The first 7 rows are patterns. Each new row is the sum of 2 different patterns, raised or lowered, with some noise. Before adding, each is slid sideways (what falls off one end comes back at the other) and multiplied by a number that may be negative. Names go in the order of the patterns.
Some rows, each with the names of its patterns after it:
[-0.03,  0.04,  0.00,  0.19,  0.23, -0.13, -0.05,  0.19,  0.23, -0.22,
 -0.23, -0.11,  0.03,  0.22,  0.18, -0.19,  0.02,  0.22, -0.23, -0.24,
 -0.19,  0.04, -0.14,  0.00, -0.03, -0.17,  0.22, -0.21,  0.19,  0.08,
 -0.06,  0.13,  0.06,  0.22, -0.17,  0.16,  0.10,  0.02, -0.04]
Q_196
[-0.13, -0.07, -0.01,  0.15,  0.18,  0.02,  0.23,  0.11, -0.16,  0.13,
 -0.14,  0.05,  0.01, -0.13,  0.06,  0.11,  0.03,  0.22,  0.18,  0.18,
  0.00, -0.01,  0.19,  0.15, -0.19, -0.21,  0.02,  0.05,  0.05, -0.18,
 -0.09,  0.20, -0.09,  0.23, -0.06,  0.20, -0.08, -0.10, -0.08]
Q_942
[ 0.19, -0.01, -0.02, -0.09,  0.04,  0.00, -0.17,  0.12, -0.03,  0.19,
  0.02, -0.21, -0.07,  0.09,  0.11,  0.21,  0.13, -0.16,  0.05, -0.14,
 -0.04,  0.03,  0.05, -0.17, -0.04, -0.03,  0.18,  0.23, -0.08, -0.04,
  0.07,  0.03,  0.06,  0.08, -0.02, -0.15, -0.14, -0.02,  0.11]
Q_129
[ 0.03,  0.20,  0.20,  0.00,  0.01, -0.14,  0.05,  0.02,  0.09,  0.08,
 -0.04,  0.23,  0.14, -0.07, -0.05,  0.09, -0.03, -0.13, -0.22, -0.07,
 -0.03,  0.10,  0.08,  0.19, -0.13, -0.20,  0.17,  0.04, -0.05,  0.23,
 -0.20, -0.05, -0.20,  0.19,  0.19,  0.16,  0.15,  0.17, -0.12]
Q_719
[ 0.02, -0.04,  0.14,  0.01,  0.24, -0.21,  0.11, -0.24, -0.24, -0.22,
 -0.08,  0.22, -0.11, -0.16, -0.04, -0.02, -0.03,  0.15,  0.14, -0.05,
 -0.16, -0.17, -0.24,  0.24,  0.18, -0.02, -0.18,  0.13, -0.02,  0.09,
 -0.23,  0.00, -0.20, -0.24, -0.20, -0.07,  0.15,  0.00, -0.04]
Q_531
[ 0.06, -0.12, -0.20, -0.22,  0.06,  0.19, -0.04, -0.08,  0.05,  0.09,
 -0.16,  0.16, -0.05,  0.15, -0.05, -0.23,  0.03,  0.22,  0.00,  0.09,
  0.14,  0.17,  0.13, -0.18, -0.08, -0.21,  0.20,  0.04,  0.11,  0.18,
 -0.19, -0.04, -0.02, -0.23, -0.11, -0.07, -0.19, -0.16,  0.06]
Q_224
[-0.01,  0.00,  0.22,  0.17, -0.22, -0.20,  0.07,  0.00,  0.08,  0.08,
 -0.14, -0.16, -0.06, -0.16,  0.13,  0.02, -0.16,  0.24,  0.07,  0.16,
  0.15, -0.18,  0.11,  0.21, -0.21, -0.13, -0.03,  0.05, -0.18,  0.03,
  0.15,  0.19,  0.16, -0.14,  0.08, -0.22,  0.22, -0.09, -0.14]
Q_812

New rows. What belongs after each?
[ 0.23, -0.05, -0.03,  0.03,  0.08,  0.15,  0.37,  0.19, -0.12,  0.01,
  0.04,  0.26,  0.19,  0.05,  0.30,  0.05,  0.13,  0.24,  0.04,  0.39,
  0.29, -0.10, -0.10,  0.11,  0.16, -0.20,  0.25,  0.22,  0.47,  0.29,
 -0.20,  0.13,  0.00,  0.44,  0.22,  0.10, -0.04,  0.17,  0.19]
Q_129 Q_812
[ 0.16, -0.11, -0.09, -0.06,  0.25, -0.01,  0.07,  0.20, -0.20, -0.13,
 -0.14, -0.26, -0.11, -0.01, -0.13, -0.05, -0.03, -0.07, -0.02, -0.16,
 -0.23,  0.16,  0.03, -0.07, -0.20,  0.14,  0.18, -0.05,  0.23,  0.05,
  0.05, -0.03, -0.10,  0.13,  0.18,  0.00, -0.01,  0.13,  0.15]
Q_719 Q_224
[-0.09, -0.19, -0.02, -0.31, -0.19, -0.27, -0.26, -0.18, -0.07, -0.03,
 -0.05, -0.28,  0.06, -0.20, -0.03, -0.09,  0.15, -0.18,  0.12, -0.47,
 -0.47, -0.27, -0.17,  0.17, -0.15, -0.34, -0.23, -0.15, -0.22,  0.13,
  0.05, -0.23, -0.12, -0.23, -0.22,  0.22, -0.01, -0.05, -0.14]
Q_531 Q_812
[ 0.14,  0.19,  0.42,  0.37,  0.39, -0.09,  0.10,  0.23,  0.37, -0.06,
  0.06,  0.13,  0.44,  0.12,  0.37,  0.37,  0.32,  0.26,  0.12,  0.27,
  0.22,  0.08,  0.09,  0.03,  0.17,  0.00,  0.34,  0.07,  0.51,  0.33,
  0.40,  0.14, -0.03,  0.41,  0.38,  0.16,  0.12,  0.07, -0.07]
Q_129 Q_531
[-0.20, -0.26, -0.15, -0.19,  0.05,  0.08, -0.04, -0.02, -0.43, -0.26,
  0.16,  0.15, -0.22, -0.14, -0.32, -0.18, -0.02,  0.04, -0.04, -0.06,
 -0.07, -0.06, -0.10, -0.38, -0.13, -0.30, -0.38, -0.18, -0.30, -0.34,
  0.09,  0.02,  0.02, -0.30, -0.18, -0.05, -0.23, -0.32, -0.10]
Q_719 Q_812
[ 0.11, -0.19,  0.27,  0.19, -0.05,  0.03, -0.03,  0.28,  0.10,  0.18,
  0.10,  0.13,  0.13, -0.06,  0.24,  0.06,  0.33,  0.22, -0.17,  0.08,
  0.40,  0.26,  0.00,  0.04,  0.15,  0.22,  0.10,  0.17, -0.20,  0.26,
  0.28,  0.02,  0.07, -0.20,  0.09, -0.01, -0.08,  0.00, -0.07]
Q_196 Q_224
[ 0.17,  0.21,  0.26,  0.25,  0.14, -0.12,  0.10,  0.32,  0.30,  0.02,
  0.19,  0.47,  0.36,  0.44,  0.20,  0.27,  0.10, -0.02,  0.29,  0.32,
  0.02,  0.17,  0.36,  0.13,  0.43,  0.41,  0.48, -0.05,  0.14, -0.01,
  0.12,  0.06,  0.26,  0.24,  0.10,  0.05,  0.36,  0.32,  0.46]
Q_942 Q_719
[-0.16, -0.26, -0.26, -0.51, -0.20, -0.48, -0.23, -0.26, -0.19, -0.15,
 -0.40, -0.30, -0.40, -0.54, -0.25, -0.27, -0.50, -0.51, -0.09, -0.10,
 -0.26, -0.38, -0.51, -0.38, -0.05, -0.31, -0.45, -0.10, -0.07, -0.24,
 -0.23, -0.22, -0.19, -0.27, -0.29, -0.41, -0.03, -0.40, -0.26]
Q_196 Q_224
[ 0.02,  0.00, -0.32,  0.05, -0.07,  0.21, -0.24, -0.09, -0.29, -0.11,
 -0.13,  0.09, -0.06, -0.32, -0.30,  0.08,  0.05,  0.05, -0.08, -0.10,
 -0.16, -0.03,  0.08, -0.22, -0.08, -0.05,  0.00, -0.04, -0.13,  0.04,
  0.07, -0.05,  0.07, -0.19, -0.21, -0.11,  0.15,  0.15, -0.21]
Q_719 Q_812
[-0.08, -0.03,  0.10, -0.16, -0.10, -0.08,  0.07, -0.08, -0.21, -0.01,
 -0.09,  0.10, -0.24, -0.03,  0.04,  0.00,  0.04,  0.03, -0.07, -0.24,
 -0.25, -0.07, -0.15, -0.03,  0.02, -0.14, -0.03, -0.06, -0.06, -0.08,
 -0.02, -0.14,  0.03, -0.18, -0.28, -0.21, -0.01,  0.01, -0.05]
Q_942 Q_129
[ 0.14, -0.11, -0.08, -0.03, -0.10, -0.09, -0.04,  0.04, -0.06, -0.04,
 -0.08, -0.09, -0.13, -0.09,  0.03,  0.11, -0.02,  0.07, -0.16, -0.04,
  0.19,  0.06, -0.13,  0.02,  0.09,  0.09, -0.07,  0.06, -0.11, -0.03,
 -0.06, -0.06,  0.04, -0.03,  0.03,  0.12, -0.07, -0.17, -0.11]
Q_196 Q_531
[ 0.04, -0.01,  0.16, -0.15, -0.01, -0.05, -0.15,  0.00, -0.10, -0.02,
  0.20,  0.17,  0.01,  0.09,  0.02, -0.04, -0.06, -0.06,  0.19,  0.10,
  0.06, -0.14, -0.14, -0.01, -0.01, -0.02,  0.21, -0.04, -0.11, -0.10,
 -0.08,  0.10, -0.03, -0.15, -0.13, -0.10, -0.15, -0.03,  0.04]
Q_129 Q_224
[-0.19, -0.29,  0.22,  0.28,  0.10, -0.15,  0.04, -0.16,  0.07, -0.19,
  0.06, -0.23, -0.22, -0.05, -0.16,  0.16, -0.15, -0.05,  0.17,  0.02,
  0.05, -0.09,  0.04, -0.29,  0.23, -0.27, -0.10, -0.17, -0.11,  0.16,
  0.02, -0.12, -0.02, -0.16, -0.21,  0.20,  0.16, -0.10, -0.18]
Q_129 Q_531
[ 0.20, -0.06, -0.05, -0.13,  0.10, -0.02,  0.03,  0.02,  0.05,  0.34,
 -0.10,  0.16,  0.07,  0.12,  0.34,  0.17,  0.26,  0.04,  0.32,  0.11,
  0.26,  0.08,  0.21,  0.14,  0.00,  0.29,  0.44,  0.02,  0.14,  0.37,
  0.42,  0.04, -0.14,  0.00,  0.04,  0.43,  0.29,  0.06,  0.26]
Q_196 Q_224
[-0.07, -0.12, -0.20, -0.10, -0.14,  0.07, -0.04, -0.16, -0.36, -0.36,
 -0.15,  0.01, -0.16, -0.23, -0.02, -0.13, -0.01,  0.09, -0.09, -0.04,
 -0.09, -0.39, -0.18, -0.12, -0.01, -0.25, -0.11,  0.11, -0.10,  0.00,
 -0.37, -0.06, -0.07,  0.08, -0.24, -0.29, -0.30, -0.23,  0.15]
Q_129 Q_812
[ 0.15,  0.13,  0.17, -0.02, -0.14,  0.02,  0.17,  0.12, -0.03,  0.00,
  0.13,  0.15,  0.10,  0.13,  0.14,  0.31,  0.03, -0.14,  0.16,  0.01,
  0.06, -0.04,  0.10,  0.27,  0.15,  0.28,  0.26,  0.19,  0.02, -0.11,
  0.07, -0.04,  0.00,  0.20, -0.08,  0.16, -0.07,  0.19,  0.12]
Q_942 Q_531
[ 0.03, -0.09,  0.17, -0.11, -0.17,  0.12,  0.03,  0.24,  0.17,  0.13,
  0.04,  0.06, -0.12,  0.00, -0.08, -0.04, -0.20,  0.02,  0.04,  0.03,
  0.11,  0.14,  0.17,  0.10,  0.04,  0.06,  0.24,  0.11, -0.20,  0.01,
 -0.13,  0.17,  0.04,  0.12,  0.10,  0.06,  0.19,  0.12, -0.06]
Q_942 Q_129
[ 0.20, -0.14, -0.13, -0.05,  0.32,  0.40, -0.20, -0.22,  0.09, -0.10,
  0.13, -0.03,  0.34, -0.32, -0.10, -0.28, -0.07,  0.07,  0.10, -0.23,
 -0.17, -0.26, -0.14, -0.19,  0.01,  0.13,  0.06,  0.15, -0.25,  0.00,
 -0.30, -0.29,  0.26,  0.09, -0.05,  0.27,  0.23,  0.27,  0.27]
Q_719 Q_224
[-0.04,  0.16, -0.05,  0.09,  0.04, -0.17, -0.16,  0.09, -0.18, -0.30,
  0.14,  0.22,  0.18,  0.09, -0.13, -0.19,  0.00,  0.19, -0.28,  0.10,
 -0.24,  0.07, -0.01,  0.02,  0.08, -0.05,  0.11, -0.27, -0.10, -0.03,
 -0.03,  0.00, -0.18, -0.06, -0.35, -0.05, -0.03,  0.15,  0.01]
Q_196 Q_531
